Every row belongs to one group in each of 4 separate groupings. Each group adds its own fixed numbers to the row, and there is some noise. The rows also spread widely along 11 directions, which tell nothing about the answers.
In the rows, 128 means zero.
Known rows, each followed by its group in each grouping:
[113 117  82 143 114 141 128  96 116  90 145 168 121 125 178  86  69 185
 148  71 112 168 103 128 150 131 141 113 155 147 169 133] => bedo J_409 (2) J_910
[184 177  78 147 144 136 129 147  70 181 117 166 130 116 123 112 208 156
 135 120 174  91  94 161 130 124 110 111 158 176 150  97] => pes J_372 (4) J_920
[ 94 153 105 138 191 111 110  88  81 140 151 108 118 158  91 110 123 177
 160 130 168 210 145  97 200  64 152  75 109 161 128 126] => fona J_409 (3) J_651
[105 105 122 166 128  92  85 146 114 162 135 107 114 141  68 121 142 111
  70 101 132 155 176  83 166 134 108 104  91  92 162 186] => nup J_372 (3) J_2
[194 146 109 138 115 149 126 123 137 144 106 141 116 155 124  92 173 168
 156 147 147 165  58 155 176 111 124 136 178 150 152  72] => nup J_814 (2) J_841
[160 152 121 171  81 110 108 155 115 122 146 139 105 125  59  90 150 144
  88 111  95 140 149 108 108 141  87 103 158 100 143 184] => bedo J_814 (1) J_902
[165 106 102 154 135 121 157 109 151  94 155 194 119 131 106  44 128 111
 112  84 112 129  61  66  99 165  90 179 166  76 155 134] => pes J_409 (0) J_902
[137 119 122 136 107 133 131 100 144  85 126 161 113  77 147 105 103 132
 133  83 127 102  93  79 115 170 102 156 168 121 128 139] => fona J_814 (0) J_2
[140 132  78 151  78 129 114 148  83 117 153 161 141 107 119  95 123 160
  82  71  86 119 148 120  87 168 104  72 146 120 162 194] => pes J_409 (1) J_651
[169 106 102 189  97  76 103 145 104 139 141 137  83 139  89 103 184 139
  90  86 109 137 128  82 125 167  55 151 142 115 160 132] => fona J_814 (4) J_910
[175 150  65 125 156 146 160  71 107 143 113 114 110 122 134  98 170 156
 174 139 192 119  63 112 159 120 121 144 160 173 123  71] => pes J_372 (2) J_920
[188 145  84 117 125 177 162 118 143 149 110 126 141 145 136  83 173 163
 169 162 152 159  67 164 176 111 149 123 184 148 138  52] => bedo J_814 (0) J_841
[120 114 134 124  83 113  95 112 170 117 133 109 112 110 107 141 116 127
  93 131 137 143 131  91 159 161 113 145 152  89 147 135] => nup J_409 (0) J_651
[114 139 122 135 101 108  34 131 169 136 109 124  87 130 104 187 153 161
 127 136 162 154 126 166 191 101 118 143 110 147 162  82] => pes J_409 (0) J_910
[ 87 138 111 156 141 131 106  88 125 114 154 178 113 130 130  89  61 168
 149  82 146 215 110 109 179  82 147  96 131 153 170 171] => fona J_372 (0) J_920
[ 99 123 143 145 176 106 108 120 132 154 117 121 127 104  60 137 160  65
 101 109 182 111 152  74 135 121 118 120  50  85 124 162] => fona J_372 (2) J_651
[139 126 114 164 127  82  85 122 111 161 136 151  83 128 127 116 135 137
 114 102 148 140 110  99 162 144 105 159 145 141 165 122] => pes J_814 (3) J_651
[113 176 153 110 127 161 135 136 149 100 133 137 174  76  66 124 137 115
  91 127 134  90 178 113 100 124 119  86 150  63 102 181] => fona J_372 (2) J_910
[100 171 119 136 159 136  89 104 112 114 157 142 126 140 116 114 101 202
 148 122 135 194 144 130 182  80 144 106 161 154 146 123] => pes J_372 (3) J_902
[136 113 115 153 149 129 110 117 138 103 127 198 108 126 190 113 111 159
 155  82 141 129  47 131 161 146 130 191 162 140 173  79] => bedo J_409 (2) J_2
[162 159 120 126  87 116 102 125 147 138 142  88 102 134 101 130 151 175
 100 174 126 143 148 112 180 142 100 156 234 115 132 101] => pes J_814 (3) J_910
[ 96 163 108 124 219 129 136  93  77  97 137 122 149 119  89 114 148 154
 169 107 158 136 131  83 131 100 141 108  88 140  97 102] => pes J_409 (1) J_2
[165  82 104 156 104 107 140 111 143 130 106 149 105 106 116  84 166  88
 109  75 136  97  75  80  97 185  80 169 108  93 156 109] => nup J_814 (4) J_910
[186 154 111 144 204 109 162 113  98 183 118 143 105 145 119  93 201 124
 167 153 200 129  61 105 183 108 122 172 164 155 120  54] => fona J_814 (2) J_841
[136  91  79 113 148 162 150 126 122 147 132 173 161 110 207  96 112 136
 135  93 131 122  84 139 151 165 150 144 155 129 178  82] => fona J_409 (4) J_902
[142 164 106 124 169 118 156 146  95 175 157 146 151 127  86  82 159 114
  85 139 150 110 153 103 144 128 130 104 174  91 132 151] => pes J_409 (3) J_910
[ 86 109  92 111 120 134 112  97 125 128 128  79 134 101 161 141  95 155
 136 111 132 141 171 124 177 144 154 111 116 138 142 101] => bedo J_814 (3) J_910
[141 194 119 137 115 142 115 154 109  87 158 134 153 140  58 118 163 198
 117 135 101 159 160 145 129 101 116  72 174 114 128 143] => bedo J_409 (0) J_920
[159  90  73 128 135 171 184  72 150  77 132 144 160 124 116  43 148 123
 146  82 114 124  62  73  76 164 108 140 130  83 132 107] => pes J_372 (3) J_651
[157 175 151 145 106 162  74 156 163  88  97 193 137  94  83 148 194 150
 134 102 138  79  83 173  81 119  91 133 128 120 133 113] => pes J_372 (1) J_2
[114 117  92 130 178 158 154 124  97 131 154 139 187 144 121  58 125 134
 120  95 100 169 138  99 133 142 158  99 111  93 155 118] => pes J_814 (4) J_651
[164 145 104 129  77 124 107  91 131  86 106  92  90  89  78 149 175 157
 135 125 153  99 113  95 106 141  74 112 134 136  99 129] => fona J_409 (2) J_651
[126 179 137 131 200  91 168 121  70 148 172 158 135  86 132  95 122 113
 100 120 154  74 159  60 135 164 120 169 209 104 113 137] => pes J_814 (2) J_910

New rows. What belongs after each?
[110 154 136 101 157 170 132 100 179 120 130 178 157 105 152 105 100 136
 143 129 162 127  94 139 157 113 160 151 180 106 142  96] => pes J_372 (3) J_910
[125 120  86 126 126 160 147 120 114 120 159 165 158 129 183  64  73 170
 114  93  85 155 125 123 152 158 148 124 196 119 175 131] => pes J_814 (2) J_910
[144 143  96 150 101 121  74 148 105 162  93 151 109  92 112 153 173 130
 114  86 165  91 128 162 120 122 105  89  78 159 155 151] => pes J_372 (2) J_841
[132 153 101 132 101 140 101 118 120 135 134 132 119 110 129 125 124 171
 124 126 141 136 133 135 153 127 121 116 173 150 150 134] => pes J_372 (1) J_902
[142 118  85 107 186 150 204 104 112 151 153  54 174 145 102  79 171 110
 110 170 147 132 151  60 170 158 143 141 165  69 111  94] => bedo J_372 (2) J_651
[123 115  75 114 124 151 103  99 127 127 108  85 138 115 132 155 168 161
 150 122 158 129 128 136 156 133 130 118  89 153 136  69] => pes J_372 (0) J_651
[102 143 129 116 136 124  84 137 127 109 134 114 134  98 126 175 136 157
 123 119 135 111 166 139 149 138 129 127 125 121 133 103] => bedo J_409 (3) J_902
[117 126  70 121 182 157 195 120  73 126 160 150 191 126 149  57 123 145
 132  89 116 135 137 110 125 143 157  90 140 105 144 118] => bedo J_409 (4) J_910
[109 141 106  88 139 198 120  89 165 102  95 142 165  84 166 135 110 150
 173 114 163 119  94 165 146 114 165 116 122 143 134  85] => pes J_372 (2) J_841
[100  96 117 148 119 125  68 113 161  94 131 140 113 126 150 149 112 162
 124  83 121 155 113 114 171 151 114 178 124 125 171  98] => pes J_372 (0) J_2
[106 124 118 101 136 146 120 120 129 125 129 105 148 103 167 146  99 151
 117 135 141 126 138 114 185 155 154 136 172 118 145 109] => nup J_409 (2) J_2
[162 116 101 153 126 130 134 118 111 122 143 177 121 119 186 109 140 168
 128  91 132 114  76 115 145 170 101 178 201 139 165  92] => fona J_372 (2) J_651
[ 93  88 132 146 126 118  64  91 180  71 127 135 105 129 127 144 105 146
 147  78 118 176 100  97 152 143 120 183  81 113 161  76] => pes J_814 (0) J_651
[114  82 112 143  64 148  85  84 190  77 104 115 102 124 114 121 103 152
 133  90 123 176  92 104 153 135 110 131 106 115 160 135] => nup J_372 (0) J_2
[ 82 136 143 108 148 130 102 123 163 106 129  96 157 103  51 137 119  90
  95 123 134 132 175  83 131 127 135 104  80  56 118 167] => pes J_409 (2) J_841
[175 134 116 124  80 160 160 104 154  94 109 155 137  87 112  72 147 126
 125 106 124  95  79 107  79 167  97 130 171  95 128 124] => nup J_814 (4) J_910
[143 122 134 160 208  97 141 121 103 138 146 225 114  99 201 116 142 119
 142  73 174  73  62  99 142 169 107 234 171 137 159  69] => fona J_372 (2) J_902
[142 142  88 121 127 109 129  78  97 113 133  68  97 123 127 141 139 187
 146 143 157 145 123  86 177 142 109 136 173 158 123  94] => nup J_409 (2) J_920
[170 156  87 135 150 133 180 118  77 151 163  96 139 150  79  49 157 160
 118 157 120 169 148  70 157 126 118  96 204 118 115 136] => fona J_814 (4) J_902
[144 159  92 144 189 148 151 127  71 141 130 170 157 119 130  92 178 151
 162  99 161 113 106 146 120 111 137 108 113 154 136  88] => bedo J_372 (4) J_902
[115 100  95 148 107 106 105 115  94 125 139 116 115 102 139 127 116 145
 108  73 113 128 159  88 131 172 104 111 114 133 149 150] => fona J_814 (3) J_651
[137 109 108 178 125 106  86 119  99  78 122 171  96 113 133 126 153 172
 154  42 113 130  95 107 111 145  82 143  91 163 149 110] => fona J_814 (0) J_2
[103 108  90 130 167 116 111 138  78 142 140 112 151 107 155 140 135 136
 113  87 114 111 176 111 140 175 133 137  96 132 152  96] => pes J_814 (1) J_902
[128 198 153 151 192 114 142 121  93 101 158 193 137  97 103 118 153 149
 142 105 162 101 116  96 115 117 102 147 179 129 112 127] => fona J_372 (1) J_920
[137 132 130 132  87 128  89 147 160 113 115 119 127  93 107 157 154 129
 104 111 118  95 141 137 117 167 103 142 136  98 141 117] => bedo J_814 (3) J_920
[152  80  72 138 165 119 198 103 119 130 167 125 147 132 128  52 146  93
  95 101 120 111 113  34 125 201  99 192 166  68 144 111] => pes J_372 (0) J_902
[172 127  87 148  92 145 111 111 150 124 100 102 101 144  90 120 192 166
 150 142 155 149  83 137 163 111 104 125 137 147 134  91] => bedo J_372 (0) J_2
[130 113  97 128  93 166 136 152 124  98 157 171 170 112 156  87  92 165
  92  84  74 134 131 124 124 166 127  95 189  97 167 172] => fona J_409 (0) J_2
[164 150 131 158 117 105  95 167 108 184 121 182 108 124 151 130 165 149
 107 120 150 115 106 168 167 140 114 153 181 149 177  97] => nup J_814 (1) J_910
[ 93 115  93 148 151 163 105 137 110  74 162 164 179 155 139  93 110 198
 129  60  69 188 142 131 141 128 138 105 116 117 176 123] => pes J_372 (0) J_2
[176 121  50 110  96 190 159 125 124 140 129 153 167 124 200  83 139 184
 139 116 117 134  78 172 153 154 137 120 212 154 172  82] => pes J_372 (0) J_841
[153 120  78 141  84 142 128 141 127 152 143 165 132 128 133  66 101 137
  89  99 109 149 103 125 139 146 126  94 175 106 183 185] => pes J_409 (2) J_841
[160 135 114 135  88 161  93 142 159 124 103 114 127 161  59 108 164 158
 117 146 126 177 103 149 159  98 122  81 127 105 154 137] => nup J_409 (2) J_2
[149 187 139 122 111 127 114 103 116  98 141 160 115  97 143 135 123 199
 144 138 155 119  97 125 148 129 117 133 230 153 125 108] => nup J_409 (3) J_651
[124 147  82 149 179 136 126  80  81  87 125 143 135 130 105 101 172 182
 184  77 151 147 109 114 113  94 113 106  75 166 122  81] => pes J_372 (4) J_910
[126 172 141 146 158 134 130 114 134  92 168 219 136 114 147  87  92 169
 133  89 129 137  88 109 132 133 120 167 221 118 156 132] => pes J_372 (3) J_920
[143 139 137 130 131 144 132 109 167  77 122 147 142 101  79 118 172 129
 127 107 138  96 112 101  93 135  87 145 144  80 109 112] => fona J_372 (3) J_910
[140 162 128 143 101 147 113 150 106  85 140 134 148 105  86 111 141 173
 107 103  86 128 159 114 102 139 101  83 165 113 121 171] => fona J_814 (1) J_2
[156 192 120 157 203 107 157 120  70  90 165 176 130 135 103  95 173 176
 156 108 146 120  95 100 121 117 105 151 179 136 118  95] => bedo J_409 (2) J_920
[155 152 120 151 124 120 129 124 102  80 177 168 126 150 125  80 118 211
 120 107  89 168 115 102 140 141  99 138 231 119 156 128] => nup J_409 (3) J_902
[141 113 101 157  65 138  78 148 157 127 119 169 122 118 116 117 136 139
  97  78 113 140 111 152 124 140 102 110 118 119 183 159] => pes J_372 (0) J_841
[111 163 102  94 140 154 139  72 124 129 139 111 137  91 153 125  97 163
 150 151 179 136 127 108 178 119 157 120 185 154 116 109] => pes J_372 (0) J_651
[180 172 106 136 129 128 173 105 101 105 137 154 125  98  78  75 169 142
 141 118 151 107  89  77  92 131  86 108 185 121  98 148] => fona J_409 (4) J_841
[124 174 173 145 133 127  73 125 152  74 114 180 112  88  62 148 156 139
 151  96 149 119 118 131  97  94  99 118  89 129 111 128] => fona J_814 (0) J_902
[136 137 112 127 179 118 165  89 109 119 164 112 127 154 105  74 121 152
 130 144 141 173 116  60 179 130 131 148 184 105 128 110] => nup J_409 (2) J_902
[138 180 177 132 159 127 118 171 138 157 130 154 148 120  63 117 169 106
  90 158 153 115 142 120 154 117 133 127 162  82 127 138] => nup J_814 (0) J_2
[111 151  98 134 175 117 109 106  95  98 140 150 130 117 130 139 143 173
 160  92 150 135 114 122 142 117 127 129 110 159 138  85] => pes J_409 (0) J_920
[101  92 114 128  92 139  94  98 183  71 147  69 130 137  90 121 100 156
  95 117  85 177 155  62 158 160 104 150 154  66 143 141] => pes J_372 (3) J_2
[132 162 124 142 140  89 131 126  86 165 144  93 113 115  60 106 146 119
  90 136 151 134 175  68 150 131 111  97 147 110 121 174] => nup J_814 (3) J_920
[159 160 147 156 119 123  96 101 181 100 116 129  80 146  33 105 168 141
 157 148 157 178  86 112 149  80 105 145 124 115 116 102] => bedo J_814 (0) J_902
[115 107  82 146 118 111 139 138  73 122 149 145 145  89 127 104 116 121
  92  52 104 105 163  81  91 176 102  79 109 110 146 200] => fona J_409 (1) J_841
[125 158 106 128 167 160 177  99  88 137 160 148 156 138 139  46  80 168
 129 131 141 176 118  93 183 106 163  91 210 127 143 165] => nup J_372 (2) J_2
[ 85 107 108 119 120 176 120 136 135  99 129 157 177  95 172 106  70 144
 125  72  95 140 142 144 136 149 171  93 110 113 165 143] => bedo J_814 (0) J_2
[132  92  87 101 104 149 140  82 152 109 105  52 144 115  65 111 158 106
 121 127 141 133 131  79 116 147 119  84  71  80 113 130] => nup J_409 (3) J_651
[133 112 112 143 140  90 126 109 121 104 141  98 112 136  86 121 157 136
 106 114 129 133 138  65 143 158  87 158 129  91 136 111] => nup J_409 (2) J_910
[117 127 169 155 143  99  96 157 144 134 134 202 126 106 145 129 125 109
  98  85 130 108 113 122 136 165 113 191 150  92 174 110] => nup J_814 (1) J_910
[159 128  68 108 112 204 159 112 136 123 129 141 173 134 173  87 133 192
 150 122 118 157  89 168 157 129 147  98 201 142 158  91] => fona J_372 (3) J_920
[131 102 102 171 169  93 110 145  84 167 132 117 121 161  95 114 187 132
 104  98 142 144 140  95 166 137 105 131  91 119 162 120] => nup J_372 (3) J_2
[168 119  95 174  84 127 110 128 144 124 132 174 111 142  83  63 149 137
 106  82 113 161  79 107 112 132  84 120 141 107 174 163] => pes J_372 (4) J_841
[123  93  91 120 189 138 164 113 114 133 143 139 166 137 168  95 134 129
 136 100 134 139  94  98 160 171 144 167 138 104 168  58] => nup J_409 (4) J_920
[144 150 116 152  81 124  88 143 131 122 141 188 115 117 119 110 121 159
 101  98 118 137 101 136 121 137 110 115 172 123 169 161] => pes J_409 (1) J_651
[127 131 101 131 152 132 172 108  88  95 186 159 162 135 152  66  96 177
 117  99 102 162 125  75 144 158 133 128 203 108 151 132] => nup J_409 (0) J_651
[113 107  91 162 145 118 148 102  98 130 146 167 130 116 104  54  99 111
 120  50 134 157 125  69 114 122 115  76  94 115 151 212] => fona J_372 (3) J_841
[136  91  82 170 119  79 111  94  92 161 111 146  70  94 172 129 123 117
 126  63 180 102  85  91 151 170  97 161 105 169 177 133] => nup J_372 (2) J_920
[123 145 122 124 175 128 150  98 129 121 133 151 143  94 105  96 140 104
 133 103 167 102 108  80 118 133 120 139 131 104 118 133] => pes J_372 (3) J_841
[ 93 119  92 112 114 151 102  93 140  94 131 135 133  97 142 119  75 157
 139  93 126 152 128 121 140 130 146 100 110 135 149 136] => pes J_409 (0) J_902
[112 132 101  85  93 191 108  99 167 120  97 110 146  84 159 130  90 147
 147 133 145 133 116 151 163 130 170 101 140 144 133 108] => pes J_814 (0) J_2
[168 124 118 197 124  99 126 160 119 166 142 171  93 162  60  42 148  97
  79 101 117 161 102  83 141 129 100 124 139  84 169 199] => bedo J_814 (2) J_2
[152  96 104 129 128 152  99 155 164 121 117 147 147 143 135 128 178 142
 115 109 113 114  84 148 143 164 113 170 140  96 168  65] => pes J_409 (3) J_2
[146 102  85 127  63 112 111 105 156 179 116  78  86 111 108 107 121 105
  82 141 144 131 140  88 169 161 110 126 160 107 151 158] => pes J_814 (3) J_910
[122 136 120 157 129 112  94 129 127 128 127 197 117 102  88 106 131 105
 112  72 150 117 101 112 101 124 112 105  78 116 154 170] => pes J_409 (0) J_651
[111 167 139 121 124 125 128 102 135 121 136 146 125 102  87 102  98 132
 119 133 159 145 130  99 142 109 135  96 163 106 124 172] => nup J_409 (1) J_910
[146 156 125 142 107 128  94 111 156  92 106 214 101  81 123 121 132 137
 152  78 165  99  54 138  98 121 104 139 128 143 143 128] => pes J_409 (0) J_841
[105 136  86 164 171  82  99 145  36 130 161 100 130 136 104 134 152 170
 102  76 100 139 201  89 142 153 106 110  91 140 149 133] => pes J_814 (2) J_920
[144 113  58 139 173 111 188  89  39 108 170 129 140 134 152  57 126 173
 140  79 114 134 123  59 126 168 111 120 163 139 136 116] => nup J_409 (3) J_902
[140  78  83 161  97 110 105 126 132 103 142 119 103 145 128 109 130 154
 106  83  92 156 120 101 141 170  95 150 124 108 174 123] => bedo J_409 (2) J_902
[162 170 143 113  66 166 108 102 194  65  98 172 123  54 116 136 136 138
 134 113 150  66  71 136  80 145  91 148 183 110 116 134] => pes J_372 (2) J_841
[104 175 128  95 153 153 117 109 121 104 131 132 154  74 132 139 113 153
 147 127 149 107 153 128 136 126 150 116 142 141 110 101] => pes J_814 (0) J_902
[100 119  88 148 207 112 124 141  66 183 139 171 156 119 151 107 140 113
 122  65 159 120 142 124 152 127 148 110  73 141 169 129] => pes J_372 (3) J_841
[151  99  59 129 166 160 173 103 106 148 125 119 149 137 162  84 155 137
 150 114 147 129  95 123 157 145 146 138 128 135 151  73] => bedo J_372 (2) J_902
[134 150 135 173 171 124 117 176  89 108 139 187 164 125  53  94 183 114
  99  57  99 115 148 116  68 125  98  87  64  84 143 168] => fona J_814 (2) J_920
[129 129  82 158 187 153 166 159  71 147 151 179 193 151 115  51 160 135
 123  70 111 156 133 136 120 117 147  76  97 109 167 140] => bedo J_372 (4) J_841
[106 131 113 154 130 133 112 111  91  86 148 177 139 110 141  96  89 173
 127  53 108 147 137 111 116 134 121 101 119 133 164 166] => nup J_372 (2) J_902
[139 127 101 112 175 143 186 121  98 156 152 113 174 127 114  72 149 116
 104 136 138 119 147  83 145 153 136 121 169  87 131 124] => nup J_372 (3) J_902
[165 158  91 137 114 140 144 124  85  80 161 129 139 128  98  90 149 197
 121 113  93 138 140 103 111 138  93  92 190 125 122 145] => fona J_409 (2) J_902
[141 112  77 138 176  99 147  87  93 146 125 121  99 115 150 128 157 132
 163 109 181 116  82  83 161 149 113 164 132 162 134  75] => fona J_409 (1) J_920
[103 138 109 112 178 136 144 143  85  98 173 155 183  94 189 149 119 170
 116  91 111  98 157 118 139 180 134 150 182 120 144  89] => fona J_409 (0) J_920
[149 163 136 120  83 138 112 138 163  82 142 145 137  86  97 138 137 145
  91 128 110  88 121 112  97 174  88 155 211  80 129 137] => pes J_409 (1) J_920
[130 111 137 149 169 134 114 160 138 144 119 199 153 122 151 122 165 113
 115  85 145 103  89 143 145 149 128 172 119 106 177  86] => nup J_372 (0) J_2
[108 149  88 121 134 161 130  94 103  99 145 101 147 134 101  76  92 185
 146 118 110 195 152  97 158 102 154  65 139 139 125 153] => pes J_814 (0) J_2
[ 99 114 125 113  92 160  83 133 164  90 115 169 150  73 145 154 101 133
 118  76 121 107 130 153 110 148 130 104  97 114 153 140] => fona J_409 (0) J_902
[127 161 122 144 156 102  97 144  94 139 124 178 117  88 108 138 159 121
 117  93 167  76 121 117 120 131 110 124 112 138 132 143] => pes J_409 (0) J_2
[168 146 127 132 125 168 134 109 166  53 136 195 141 121 123  76 141 168
 159 100 102 133  59 126  95 141 107 169 180 111 137  75] => pes J_814 (0) J_902
[164 128 124 201  94  70  86 157 123 105 163 186  74 149  80  98 158 154
  89  81  98 147 108  97 120 149  60 162 162 104 175 157] => bedo J_409 (0) J_902
[112 154 157 135 164  88  94  94 128 124 114 126  87  78 110 172 145 119
 137 123 202  88 127  84 153 131 106 177 117 137 114 104] => nup J_372 (2) J_902
[157 168 146 158 111 120  99 127 164 102 164 129 101 165  43  91 144 167
  93 156 111 184 130  88 162 111  89 154 215  79 138 149] => pes J_372 (2) J_902
[161 155 113 117  98 115 121  84 131  99 115 128  89  60 130 148 144 139
 134 123 174  55  89  88 105 170  86 165 180 136 105 112] => pes J_409 (2) J_651
[130 132 125 115 115 138 152  66 152 117 125 145 113  96 154  77  73 140
 148 123 159 150  81  86 159 140 138 150 194 125 137 114] => nup J_814 (4) J_910
[137 163  93 137 151 129 106 113 104 166 117 148 108 132  94 104 144 145
 152 134 179 159 101 141 160  78 145  85 111 166 143 128] => pes J_409 (1) J_902
[135 136 123 151 163 149 119 118 136 104 131 168 141 143  90 101 161 150
 154  99 134 162  97 127 127 102 117 126 109 121 141 107] => fona J_372 (1) J_902
[103 130 113 151 141 108  81 150  87 147 151 128 135 138 143 156 137 178
 104  96 123 155 169 138 182 140 124 123 135 144 179 117] => nup J_372 (3) J_920
[116 173 135 138 140 142  80 149 120  89 136 129 153 125  65 138 156 165
 115 107 101 143 168 136 119 115 121  95 107 107 134 129] => pes J_814 (2) J_920
